The rows of a group lie close to one hidden flat surface of 14 dimensions, which may be shifted away from zero. Surfaces can cross.
In the rows, zero is written as 128.
Known rows, each followed by its group:
[169 138  71 147 137 153 149 113  99 153 156 143 153 114 107 134 150 120
 149  92 120 151]
Q_658
[130 159 142 156 130 161  92 107 117 137 122 141  98 150  73 169 119 139
 116  72 113 113]
Q_539
[120 112 163  69 138 125 128 154 119  98 114 110 150 141 157  85  78 139
 143 187 113 127]
Q_709
[134  90 166 115  95  96 122 162 169  77  99 138 124 146 105 135  80 141
 126  87 117 143]
Q_709
[ 64  95 115 173 137 128 134 103 122 158  76 109 163 123 136 156 118 113
 142 149 155 108]
Q_539
[167 136 132 103 135  88 130  96 182  99 126 104 132 136 106 115 116 150
 110  99 138 129]
Q_539
[105  90 121 102 159 171 190  72  98  74 133 125 151 121 137 117 108 144
 150 124 135 145]
Q_709
[139 147 174 110 138  93  98  88 155 145 128 139 123 153 126  92 138  89
 126 110 134  96]
Q_658
[190 144 111 127  89 106 110 179 122 120 178 174  94 118 113 151 137 141
 116 110 108 138]
Q_658
[ 71 127 144 143 139 116 157 131 146 126 192 108 129  95 102 137 142 140
 187  87 156 142]
Q_476
[105  61 155 135 116 139 133  82 159  92  98 187 118 117 165 162 167 124
  83 125 202  95]
Q_709
[109 134 175 150 143 149 167 117 110 158  51 157 109 151  92 136 184  85
 164 155 188  75]
Q_539
[ 82 206 162 147 202 139 139 141 163 178 122  24 174 156  86  65 178  95
 210 104 159 158]
Q_709
[124 157 130 139 181 118 150 125 110 164 170  73 138 121 138 106 120  84
 168 167 123 148]
Q_476
[109  90 156 141 112 116 132  99 159  99 121 173  80 117 154 108 112 112
 116 135 144 147]
Q_476
[105 112 155 139 169 163 157 124 156  84 158 146 165 128 142  91 159  88
 131  66 180 165]
Q_476
[100 131 153 138 182 167 151 110 129 103 139  82 170 156 131 132 164 110
 155  49 144 162]
Q_476
[121 146 123 119 163 120 101 117 116 131 149  62 157 153 160  93  87 184
 121 127  66 180]
Q_658
[135 150 132 111 135 146 119 157  93 101 177 145 124 161 108 103 114 185
 142 115  94 168]
Q_539
[111 120 156 127 136 158  84 121 171 165 104 101 112 113 186 133 132 125
 112 121 123 129]
Q_476
[138 138 153 103 130 159 148 167 119 130 163 206 136 107 137  74 155 151
 114 127 157 120]
Q_476
[135 156 140 140 153 174 106 139 126 175 131 136 133 122 133 129 143 144
 100 122 147 107]
Q_476
[142 141 184 113 187 179 148 153 140 140 145 100 108 141 132 106  96 150
 199 106 119 169]
Q_539
[114 140 187 127 126  83 157 150 131 133 144 150 138 122 123  82 117  84
  98  83 133 102]
Q_709
[152 121 126 120 146 148 138 116 109  76 117 111 106 169 140 138 115 137
 142 127 104 187]
Q_658
[154 144  96 126 102 103 144 163  89 162 149 129 148 128 109 122 161 113
 172 130  99 123]
Q_539
[135 111 115 151 129 114 140 167 103 115 155 134 117 127 156 129 131  85
 133 144 117 176]
Q_476
[163 113 128 115 134 113 143 147 127 157 129 134 165 132 138 128 147  98
 184 138 148 120]
Q_658
[ 52 101 164 153 137 156 159  97  96 104 141 155 127 136 123 130 125 102
 174  88 134 144]
Q_476
[169 112  99  83 112  76 165 118 158  61 132  94 165 125 106  85  71 151
 131 118  90 161]
Q_709
[163 143 101 118 154 177 170 104 110 162 102 152 113 104  95  66  65  97
 180 153  89 144]
Q_476
[149 147 157  85 162 110 140 130 106 125 180 100 126 127 176 105 118 172
 105 180 132 121]
Q_476
[136 113 119 101 129  77 198  87 127 103 128 105 148 105 122  96 102 108
 132 137 130 116]
Q_709
[172  96 132  94 117 135 118 145  78 149 146 177 164 157 188 104 139 129
 159 117  77 142]
Q_658
[ 88 115 126 146  74  69 101 198  87 144 133 111 160 139 161 132 161  90
 146 142  96 124]
Q_539
[165 170 146  98 172 142 151 114 106  96 124 132 137 188  83  77 144 182
 112 123 145 145]
Q_476
[118 137  51 158 104 147  78 114 121 215 141 167 141  94 126 143 154 157
 140 164 125 114]
Q_709
[ 60 130 121 155 101  93  98 127 133 122 115 114 108 137 113 123 128 123
 129 154 125 137]
Q_539
[100 109 133 124 159  95 162 113 154  86 135  99 181 126 134  86 118 106
 112 125 159 148]
Q_476
[146 116  94 150 109 153  95 146 120 123  92 145 130 147 104 189 162  87
 149 133 144 132]
Q_709
[128 100  72 131 135 163 108  79 138  97 123 136 143 109 144 141 117 139
 104 147 147 149]
Q_709
[105 104 108 125  82  70 139 112 160  98 149 135 111 109 107 129 118 194
 131 118 123 132]
Q_476
[134 144 102  83 113  98 173 113 148 125 128  98 172 115 103  60 158  93
 196  92 111 128]
Q_539
[155  96 107 103 156 164 166  45 108  88 108 119 123 139 152 100  69 111
 179 106  59 186]
Q_539
[171 131 155 121 129 117 130 144  90 138 116 170 133 169 114 160 139 161
  83 142 140  86]
Q_539
[126 129 181 102 146 159 141 113 133 151 120 199 118 120 142  67 148 131
 133 128 166  93]
Q_539
[ 88 153 136 144 135 116 115 139  80 184 162 132 128 108 119 140  73 188
  98 194 118  86]
Q_709
[100 121 150 146 132  83 111 141 180 123 101  77 134 116 160 147 144  76
  94 164 183 102]
Q_658
[128 113 109 145 152 127 146  55 138 140  95 113 169 139 114 140 132 116
 133  91 130 120]
Q_539
[ 84 103 149 156 103 158 148  90 120 141  79 187  93 122 103 127 126  91
 156  78 125 106]
Q_658
[103 106  99 159 129 138 183 130  96  86 169 141 137  96  91 188  77 146
 100 121 145 126]
Q_709
[121  88  99 115 124 139 173 123 129 119 129 161 161  72 138 103 104 130
 112 166 151 107]
Q_658
[154 127 136  87 105 124 152 112 108 129 127 188 115 140  79 101 111 215
 157 135 111 108]
Q_709
[138  92 128 163 141 171 136 128  84 127 130 209 131 125 141 144 108  69
  87 126 151 122]
Q_476
[116 139  99 136 145 149 166 157  84  72 122  84 144 131 125 141 146 104
 126 152 133 159]
Q_658
[106 109 189 141 111 100 114 112 118 131 101 176  80 172 118 153  96 151
 118 118 118 107]
Q_539
[181 109 121 122  84  64 164 100 141 143  99 185 100 124 102 162 181 138
 144 138 167  75]
Q_709
[114 124 125 147 126 132 173 155  86 143  98 127 144 146 128 129 149 155
 131 148 134 130]
Q_658
[126 152 156 128 169 103 110  66 161 128 110  87  74 136 143 101  95  78
 106 175 131 126]
Q_709
[141 201 151 122 155 147  96 156 133 118 184 129 107 159  75 114 170 122
 131 102 156 136]
Q_658
[ 93 155 152 118 156 199 116 148  62 104 148 150 157 163 119 114 138 119
 131 124 138 131]
Q_658
[104 117 173  89 160 114 113 100 156 155 116 112 194 159 185  38 111 170
 116 120 113 141]
Q_658
[147 125 104 139 115 146 105 126  86 124 144 167 176 160 136 121 166 110
 117  54  96 141]
Q_709
[150  92 129 112 141  43 176  92 128  81  95  17 137 162 156 164 129  93
 168 130  94 155]
Q_476
[131 143 125 142 134 141  88  79 122 125 130 162 120 147 114 129 145 138
  59 112 136 106]
Q_539
[127 131 132 146 128 133 114 182 165 171 163 129 121  82 119 146 118 155
 160 157 159 133]
Q_658
[108 151 126 139 117 125 121 147  82 167 141 130 132 125 154 107 164  81
 129 138 105 108]
Q_658
[128 137 119 133 125  68 132 134 108 140 138 113 145 162 131 116 165 136
 144 145 123 147]
Q_539

New rows. What belongs after each?
[136  81 110 138  91 157 150  97  84 106 112 205 104 114 149 153 124  67
 130 119 104 110]
Q_658
[122 131 138 138 163  98 134  62 111 102 146 123 113 158 130 130 109 114
  80 142 136 130]
Q_476
[129  99 201 128 130 109 120 140 137 153  66 121 125 192 172 129 175 112
 191 111 120 152]
Q_658
[127 139 161 133 150  91 154 158 141  95 133 122  88 142 110 107 109 136
 132 196 170 152]
Q_476
[ 60 120  94 185  61  91  91 150 150 174 110 182 183 114  90 120 175 136
  94  84 154  92]
Q_476
[132 135 139 127 130 154 125 202 125 143 110 148 158 129 151  94 140 148
 103 165 152 131]
Q_476
[166 113 138 129 151 146 163 146 121  89 117 126 104 139 135 135 105 109
 153 137 124 171]
Q_476
[123 105 140 150 155 103 126  59 180 125  79  91 129 155 155 125 119 103
 111  97 129 147]
Q_658
[ 92 105 168 119 144 145 138 116 107  87  95 145 130 168 172  59 120 124
 113 155 118 170]
Q_476
[127 137 110 149 154 134 121 180 152 161 138  84 119  92 151 121  94 104
 154 179 122 168]
Q_476
[153 115 104  97 133 176 105 102 139 119 110 155 108 125 158 125 145 119
 163 176 142 142]
Q_709
[150 159 112 141 134 135  99 160  89 175 168 129 162 142 106 160 145 130
 149 110 124 128]
Q_658
[137 118  85 158 129 147 144 162 106 115 135 115 132 108 162 162 147 102
 107 176 144 145]
Q_658
[113  55 121 117  74 118 134 139 138  69  78 159 176 131 128 148  97 186
  67 104 125 106]
Q_476
[123 128  97 151 122 124 147 176 137 113 124 122 122 114  74 128  86 158
 160 146 128 172]
Q_476
[150 113 151 106 123 146 141 136  83 116 117 196 118 150 106 136 118 145
 148 159 150  97]
Q_658
[136 119 131 140  93  92 163 160 117 132 106 114 137 140 132 129 174 105
 133 122 125 121]
Q_658
[181 171 105 153 161  88 119  81 150 149 129  98 121 163 127 117 189 114
  78 114 150 137]
Q_658
[103 142 156 142 160 163  99 137  79 173 118 132 153 164 168 136 172  67
 138 153 149 112]
Q_658
[146 165  90 155 151 121 122  98 162 158 164 168 126  78 102  78 110  90
  94 134 165 129]
Q_476
[143 121 107 102  97 139  97 148 140  70 143 136 129 114 168 112 150  84
  89 112 106 139]
Q_539
[104 140 140 144 116 145  92 165 122 110 148 126 105 141 151 130 140 132
  95 111 115 152]
Q_658
[127 110 144 138 152 153  82 125 172  95 143 138 137 133 152 149 127 133
  65 114 173 149]
Q_658
[ 81 137 168 130 160  96 235  90  71 197 210 101 138  77 149 105 133 184
 152  95 104 104]
Q_709
[130 131 107 137 138 138  92 156 147 118 111  74 139 132 119 124 100  63
 169 140 106 166]
Q_709
[151 142 151 135 149 115  92 107 129 145 124 137  94 163 133 143 125 136
 114 128 125 133]
Q_658
[128 149 120 166 131 157 107 137 124 142 125 183 114 136 107  97 144 118
 100 115 145 157]
Q_476
[135 137 151 107 148 125 134 157  97 134 129  99 143 153 164 103 143 142
 125 164 121 132]
Q_476
[ 96 124 155 139 135 134 120 137 100 148 102  64 129 150 150 159 139 135
 162 120 102 136]
Q_476
[ 94 113 178 143 100  76 129  93 171 193  90 149  99 134 117 117 143 173
 171 112 134  85]
Q_709
[153 155  85 151 128 113 124 133 136 152 172 136 117  89 103 130 110 102
 122 125 123 130]
Q_709
[ 88 126 100 146 116 132 105  75 101 111 104 137 141 154  99 139 115 137
 102 103  98 121]
Q_539
[ 89 117 159 109  83 119 148 176 135 146 139 161  70  94 132 103 116 194
 181 185 120 119]
Q_476
[133 170  98 141 131  91 113 186 164 143 149  97 157 129  96  95 155 168
 113 147 148 164]
Q_476
[116 104 120 138 136 108 179  88 155 124 125 118 100  88 121 118 113  92
 160 127 143 125]
Q_709
[143 120 138 154 165 142 195 111  81 132 126 127 204 145  81 179 149  52
 138  61 159  98]
Q_476
[152 132  99 130  99 100 144 124  66 196 134 187 164 127 165  89 175 124
  89 145 102  89]
Q_658
[127  93 119 142 117  77 141  70 168 150 104 111 124 116 126 154  86 122
 148 109 116 127]
Q_539
[138 140 173 119 127 117  83  99 179 115 101 144  97 181 100 117 123 178
 109  87 132 138]
Q_709
[131 103 103 147 137 150  87 117 122 159 109  84 134 123 208 164 105  96
  93 124  77 142]
Q_476
[119 145 125 175 150 146 108 111 139 213 123 132 108 129 151 109 153 143
 148 101 125 159]
Q_658
[135 106 143 125 160 139 131 127 150 118 172  88  85  96 204 156 131  78
 143 146 138 148]
Q_709
[117 181 135 185 168 171 131  98  86 184 100 125 100 182 100 124 178 148
 137 113 127 146]
Q_658
[ 58 101 142 144 125 150  91 168 104 134 131 129 180 136 177 126 102 192
  70 120 111 139]
Q_658
[ 99 159 171  90 165 151 108 139 124  68 144  94  93 154 161  64 125 150
 108 164 121 171]
Q_658
[114 183 149 148  98  81 117 150  65 177 126 115 127 194 102 102 164 175
 106  91  56 125]
Q_658
[157  95  81 112 126 158 129 108 106 111 185 163 151 104 182 135 154 162
 118 100 115 157]
Q_709
[110 122 112  99 106  53 102 113 151 103 132  84 141 133 153 102  80 143
 105 168  87 131]
Q_539
[ 98 106 165 148 142  96 144 100 173 160  70 117 148 132 133 108 140 139
 100 118 163 104]
Q_658
[180 113 140 124 156 127 181 110  88 136 134 138 128 137 176 135 158  25
 151 109 121 133]
Q_476
[146 133 142 151  93  67 137 143 183 154 129 145  93 105  74 108  91  84
 153  78 105 126]
Q_709
[156 115 108 106 134  76 161  53  57 116 128 123 153 171 176  83 138  73
 113 130  72 137]
Q_476
[151 130 159 117 115  87 140  84 111 123  88 143  93 171  84 133 115  89
 164 124 113  95]
Q_658
[ 90 150 156 138 129 183 126 105  74 171 131 193 148 158 107  90 170 153
 129  67 121  96]
Q_476
[130 116 145  77 159 189 170 130  85  49 169 156 179 128 149  72 107 119
 124  96 115 147]
Q_709
[139 118  96 127 129 132 137 160 110 124 134 124 147 100 135 190 167 133
 121 224 204  95]
Q_709
[143 156 143 109 111  96 159 160  80 104 115 127 113 168 105 123 163 135
 118 153 128 115]
Q_658
[183 130 135 122 130 136  82 137 155 101 148 161  49 137 142 175 135 153
  92 160 158 141]
Q_709
[ 98 144 131 145 141 126 146 177 151 162 178 129 152  87 102 121 141 132
 156 127 176 121]
Q_476
[132 184 148 131 169 138  95  75 100 157 165 123  78 143 118 131  87 177
  76 166 128 100]
Q_476
[162 103 125 134 110 102 133 196 119 137 123 129 137 141 149 165 160 135
 138 157 138 135]
Q_658
[120 137 132 119 100 106 187 144  87 117 103 160 162 126  79 117 164 125
  92 162 172  62]
Q_658
